The same things were measured in two ways. Each way mixes the same 4 hidden numbers, adds some noise and spreads widely along 3 directions of its own, which tell nothing about the thing.
(in the rows, 128 means zero)
Some things both ways: the first way, then the second way.
[152 141 145 105  86 116 137 168  94  69 155 116 136]
[108 130 147 141 187  93 134 130 147  93 102  91 151]

[114 107 157 119 125 185  69 131 150 143 142  86 112]
[112 141  89 137 134 134 116 113 161  95 126 100 140]

[114 170 155  52 117  97 106 144 129 126 152 119  85]
[101 109 144  98 159  88 135 137 208  49  68 126 158]

[133 146 159  93 121 142 153 126 146 112 139 128 120]
[124 143  95 136  96  61 160 150  91 133 123 136 146]

[168 141 167 121 127 151  98  82 145 107 113  90 101]
[105 179  55 154 181 118 124 145 123  46 160 110 100]

[166 134 118 129 136 166 109 121 115  77 159 123 151]
[ 91 105 148 123 128 134 117  96 171 106 132 106 123]

[133  95 101 180 125 134 103 160 158 150  89 121 115]
[120 128 151 157 150 191  99  96 146 148 160 105  84]

[103 135 132  92  69  60 150 212 131 120 104 114 106]
[108 181 157 173 177 148 115 152  93 113 165 108 112]

[176 125 119 167 129 101 118 120 139 123  87 125  93]
[117 167 178 167 146 132 132 153  54 155 172 154  79]

[184 125 118 162 143 155 142 101 145  96 112 136 132]
[132 200  67 180 122 144 128 141  56 127 195 131 104]

[159 109 175 163 131 173 131 110 150 149 122 120  96]
[127 133 168 148  99 137 140 141  86 172 157 170  87]

[183 138  71 159 138 106 104 126 122  71 106 132 147]
[ 79 128 182 156 141 167 102 114 115 128 187 111  82]

[108 120 186 103  92 145 148 155 160 149 115 103  94]
[125 205  90 183 134 160 124 160  54 127 193 147  95]

[ 81 135 155  72 112 122 116 155 169 167 119 108  88]
[115 140 145 138  91 111 139 142  98 138 138 152 141]

[ 67 114 143  84 115 168 117 167 181 160 131 102 126]
[ 99  79 132 115  82 119 124  76 190 135 117 110 129]

[113 124 149 110 123 146 115 140 159 151 121 111 101]
[107  88 139 110 126  94 140 106 173 119 108 117 120]

[191 141 116 172 141 109 181 125 127 113 127 180 116]
[154 169 125 152 143 160 136 155 102 147 137 149  96]

Other things, the second way, with their names:
z263: [109  85 186 127  93 135 126  98 140 183 119 123 138]
z662: [152 165 148 164  91 128 146 157  53 187 139 171 131]
z99: [170 186  73 166 153 150 139 153 103 140 114 125 134]
z166: [158 204  70 170 170 133 140 169  77 112 147 141  97]
z128: [101  85 149 129 106 143 119  77 172 149 134  94 120]
z687: [ 98 174  95 151 131 162 119 138 112  84 190 137  77]
z772: [ 82  92 134 113 144 114 113  92 197  86 126  81 126]
z595: [ 89 131 200 143 138 139 117 142 105 125 177 146  70]
z766: [146 209 140 169 139 183 117 171  91 126 136 159 142]
z218: [ 94 139 169 170 128  81 148 133  50 156 172 116 108]
z448: [123 173  73 167 175  79 150 150  71 101 151 113  98]
z722: [114 170 101 156 134 103 146 155  92  98 145 139 124]
z989: [146 231  75 170 161 135 139 196  72  81 139 163 138]
z246: [100  99 136 123  93 102 135 100 157 135  95 110 186]
z127: [ 89 142 143 159 162 124 113 117 123 112 158  89 119]
z649: [105 184 166 170 163 146 120 164  59 118 173 140 117]
z726: [ 99 111 238 143 159 113 131 145 108 142 129 136 115]
z582: [119 183 112 176  98 160 123 139  68 151 187 136 110]
z423: [109 116 168 138 150  88 148 140 112 133 129 127 119]
z488: [103 143 141 137 166 140 119 127 147  97 127 116 121]
z356: [ 89 142  98 143 164  96 130 121 148  72 131  79 137]
z835: [133 201  86 160  97 189 115 154 104  97 169 160 126]
z787: [104 128 153 153  58 113 138 109  81 176 153 133 149]
z326: [154 163  72 126 152 104 152 163 140  79  77 142 161]
z242: [129 119 235 126 149 132 133 154 133 149  95 162 131]
z346: [135 162 150 156 128 132 133 149  94 160 120 129 159]
z493: [150 154  91 121 163  51 171 176 123  79  59 142 178]
z947: [ 84 116 110 139 148 147 104  89 176  88 159  90  92]
z804: [110 143  99 117 166 164 101 124 218  60 106 101 154]
z295: [ 95 128 175 155 116 110 128 123  69 144 183 142  70]
z316: [129 136 113 128  54 135 137 129 113 147 134 162 136]
z944: [138 177 158 143 194 165 119 181 123  87 123 156 101]
z187: [116 146  40 126 120 148 117 100 173  87 147 110 116]
z810: [103 160 130 158 121 181 106 124 124 116 160 110 128]
z389: [ 89  98 196 142 113 125 126  99 124 157 153 116 104]
z824: [107  82 155  99 119 113 128  98 214 120  73 111 170]
z64: [107 126  94 126  83  85 145 116 126 122 130 123 155]
z266: [ 89 111 122 135 141  82 133 108 130 102 149 101  88]
z336: [127 158  87 139 141 132 134 145 149  87 108 130 143]
z876: [132 167  88 162 153 147 129 128 102 129 170 112  70]
z671: [ 96  92 137 117 178  70 141 118 164  86 109 104 111]
z333: [ 90 183 111 154 151 144 112 144 105  60 184 136  94]
z173: [117 187  92 164 118 176 118 139 111 104 163 135 123]
z372: [109 186  92 157 114 191 107 137 109 107 192 151  86]
z591: [138 159 170 178  94 159 129 145  45 197 167 150 113]
z921: [ 90 143  60 151 152 127 107  93 161  82 157  60 122]

Some of these things the first way, each followed by its name:
[153 121 116 141 144 169  75 100 152 110 109  99 129]  z947
[118 148 143  84  81  66 129 182 132 119 112 112  91]  z649
[167 100 136 192 138 159 109 103 172 148  77 107  99]  z876
[167 144 135 120 145 158 165 104 139  97 145 151 133]  z372
[156 120 129 142 116 153 115 141 126  94 128 112 143]  z389
[141 146 122 123 112  63 138 180 119 134 131 154  86]  z242
[118 144 138  89 149 167 166 129 157 132 166 159 131]  z316
[129 141 108 112 141 121 129 134 158 131 122 140 118]  z173
[ 88 140 187  65  88 127 124 152 161 154 120  90  82]  z722
[ 87 130  92  96 142 128  62 150 166 152 123 112 114]  z246
[110 120 125 115 101 109  76 160 152 132  87  83 102]  z127
[139 182 153  48  96  92 188 138 127  69 141 134 126]  z333
[ 94 138 188  73  82 107 137 165 160 147 109  89  81]  z595
[136 140 109  99 117 142 178 166 123  72 164 154 176]  z787
[161 147  55 137 167 119 107 130 121  91 148 167 146]  z824
[127 131 140 118  94  85  80 165 130 139 106  96  80]  z726
[158 141 117 117 163 177 110  89 143  99 141 128 142]  z64
[112 123 145  97 101 155 112 167 131 111 156 106 136]  z810
[146 163  78 102 150 102 115 142 119  96 152 158 135]  z804
[150 119 178 130 100 149 135 124 146 121 106  94 106]  z295
[109 133 113 119 131  85  85 162 151 178 115 130  69]  z766
[119 124  85 126 122 112 150 186 143 122 129 155 139]  z263
[118 133 152  98 147 169 107 111 161 152 147 124 103]  z835
